The rows are grouped in 2 ways, from coarse to fine. Each group lies inside one group of the grouping before and may be the whole of it. The rows also spread widely along 2 directions, which tell nothing about the answers.
(in the rows, 128 means zero)
Known rows, each followed by its group in each grouping:
[141 130  89 149 171 127 112 150  91 113 184 127 141 130 123 170 118 134
  98 155 160] => Q_591 fanos
[126 145 142 133 120 128 151 147  91 129 108 118 103  96 135 168 132 169
 108 164 171] => Q_281 tume
[109 142 134 163 103 103 126 154 129 106 158 162 120 132 109 149 101 151
 113 161 127] => Q_591 vibos
[141 142 106 146 151 148 136 122  76 134 136 118 144 136 152 165 144 159
 101 146 139] => Q_281 Vedor
[102 157 121 174 113 113 124 151 107 117 146 143 119 150 103 155 133 155
 135 150 122] => Q_591 Zolil
[ 82 143 137 163  85  68 130 159 128 133 130 158 100 123 102 149 105 148
 127 141 133] => Q_591 Nura
[117 133 132 160 120 110 112 155 127 106 163 152 114 130 112 145 102 146
 114 153 137] => Q_591 vibos
[121 150 117 159 127 135 137 119  97 142 115 131 133 151 143 145 148 164
 118 154 127] => Q_281 Vedor
[136 143 139 138 128 131 148 137  86 134 134 119 133 114 141 192 144 159
  79 153 172] => Q_281 Vedor
[120 145  89 170 153 113 119 148 105 120 162 145 141 145 117 142 115 157
 126 148 128] => Q_591 fanos
[109 148 142 170 104 105 134 167 120 113 144 141 117 145 105 166 130 149
 123 143 136] => Q_591 Zolil
[113 134  94 167 145 110 114 147 116 125 161 141 134 142 113 153 121 141
 132 153 129] => Q_591 fanos
[160 148  60 151 199 180 130 100  41 132 165 109 168 159 172 154 164 151
 123 155 135] => Q_281 Vedor
[122 146  76 159 152 117 115 138  84 126 166 153 132 156 130 131 119 141
 131 143 140] => Q_591 Nura

New rows, each followed by its group in each grouping:
[120 132 105 159 155 109 113 140 113 125 160 145 136 143 114 141 110 148
 119 161 132] => Q_591 fanos
[129 132  77 151 173 132 109 143  91 118 177 140 141 140 125 148 122 145
 115 154 141] => Q_591 fanos
[136 132 116 146 137 123 118 158 105  90 186 138 125 113 129 164 116 143
 105 162 155] => Q_591 vibos
[ 74 172  94 199 108 117 128 117 114 142 120 173 121 197  83  96 138 158
 190 137  68] => Q_591 Zolil
[107 136 110 158 130 103 120 150 127 126 131 153 128 142 104 145 113 145
 118 150 124] => Q_591 fanos
[ 98 143 131 171 106 101 128 146 120 110 147 173 114 136 103 126 105 152
 126 157 105] => Q_591 vibos
[114 157  95 175 133 127 124 152  94 121 157 143 129 159 113 138 144 147
 150 151 116] => Q_591 Zolil
[113 160  56 168 168 125 118 129  74 127 173 146 139 166 126 134 130 142
 149 139 125] => Q_591 Nura
[146 113 163 121 111 103 123 197 114  82 193 124 117  74 125 211  99 146
  60 170 207] => Q_591 vibos
[138 143 113 150 130 147 142 124  74 137 133 126 144 139 145 159 147 168
 111 152 140] => Q_281 Vedor
[124 133 149 143 106 100 125 168 126  98 172 141 113  89 116 179  97 144
  93 169 165] => Q_591 vibos
[102 157 116 170 120 113 123 154 106 117 153 147 120 160 110 148 137 162
 141 153 122] => Q_591 Zolil
[130 150 109 156 150 146 151 126  76 132 115 120 109 135 136 140 152 167
 130 166 133] => Q_281 tume
[100 153  88 174 131 127 125 125 107 114 164 166 136 160 109 107 127 151
 148 156  97] => Q_591 vibos
[131 135  62 176 185 139 108 137  92 125 171 145 146 157 121 126 128 146
 142 158 116] => Q_591 fanos
[122 151 102 158 139 123 117 147  94  99 183 147 131 137 118 147 111 150
 120 170 143] => Q_591 vibos
[ 68 164 143 185  86  90 134 142 138 127 103 176 107 169  88 120 129 159
 156 149  83] => Q_591 Zolil
[125 131 133 154 110 105 124 175 121  96 170 143 119 115 110 165 100 146
 101 159 149] => Q_591 vibos
[ 71 142 142 164  82  65 130 144 145 138 113 171  96 140  91 134 102 158
 123 142 126] => Q_591 Nura
[128 165  82 152 158 151 143 114  70 134 121 114 123 147 142 122 153 167
 145 157 127] => Q_281 tume
[ 89 147 160 164  80  89 143 171 138 122 122 153 107 127  97 168 124 153
 122 150 132] => Q_591 Zolil
[129 142 140 136 127 131 143 135  95 137 122 124 131 122 147 171 135 173
  89 154 143] => Q_281 Vedor
[116 135  73 171 169 130 112 133  95 130 161 145 142 160 106 131 124 149
 130 154 118] => Q_591 fanos
[142 138  53 160 201 151 103 130  67 112 199 129 153 150 140 152 125 133
 126 157 143] => Q_591 fanos
[ 99 149 112 177 112 109 122 136 121 114 153 172 121 151  93 118 113 150
 136 153 105] => Q_591 vibos
[ 75 157 138 187  79  84 133 131 151 124 117 194 108 165  70 100 115 165
 154 152  72] => Q_591 vibos
[121 171  80 168 160 150 151 110  76 144 109 119 127 154 137 116 154 173
 147 153 111] => Q_281 tume
[ 99 146  79 168 125 108 121 139  99 133 149 160 125 153 113 130 120 138
 141 140 121] => Q_591 Nura
[113 143 121 162 114 110 129 146 115 107 166 153 126 135 114 146 114 149
 113 158 132] => Q_591 vibos
[ 93 162 134 173 103 111 129 152 116 118 132 149 118 150  99 148 124 149
 145 151 118] => Q_591 Zolil
[104 141 100 157 125  97 119 145 110 127 155 149 123 136 115 156 113 142
 130 149 152] => Q_591 Nura
[123 143 119 153 131 137 137 125  94 137 120 127 143 140 137 161 141 165
 105 154 140] => Q_281 Vedor
[129 123 161 140 103  93 125 182 134  86 167 141 107  93 108 189  96 152
  80 166 174] => Q_591 vibos
[ 99 142  85 183 157 125 113 125 111 135 137 162 135 169 101 114 123 153
 146 155  91] => Q_591 fanos
[124 144  85 161 144 111 117 140  88 121 173 145 124 142 127 149 122 141
 126 145 151] => Q_591 Nura
[116 154  94 170 136 127 124 146  88 122 166 138 131 167 116 143 137 143
 155 145 116] => Q_591 Zolil
[110 141  94 170 154 114 113 136 113 133 145 150 137 155 110 129 109 149
 131 153 113] => Q_591 fanos
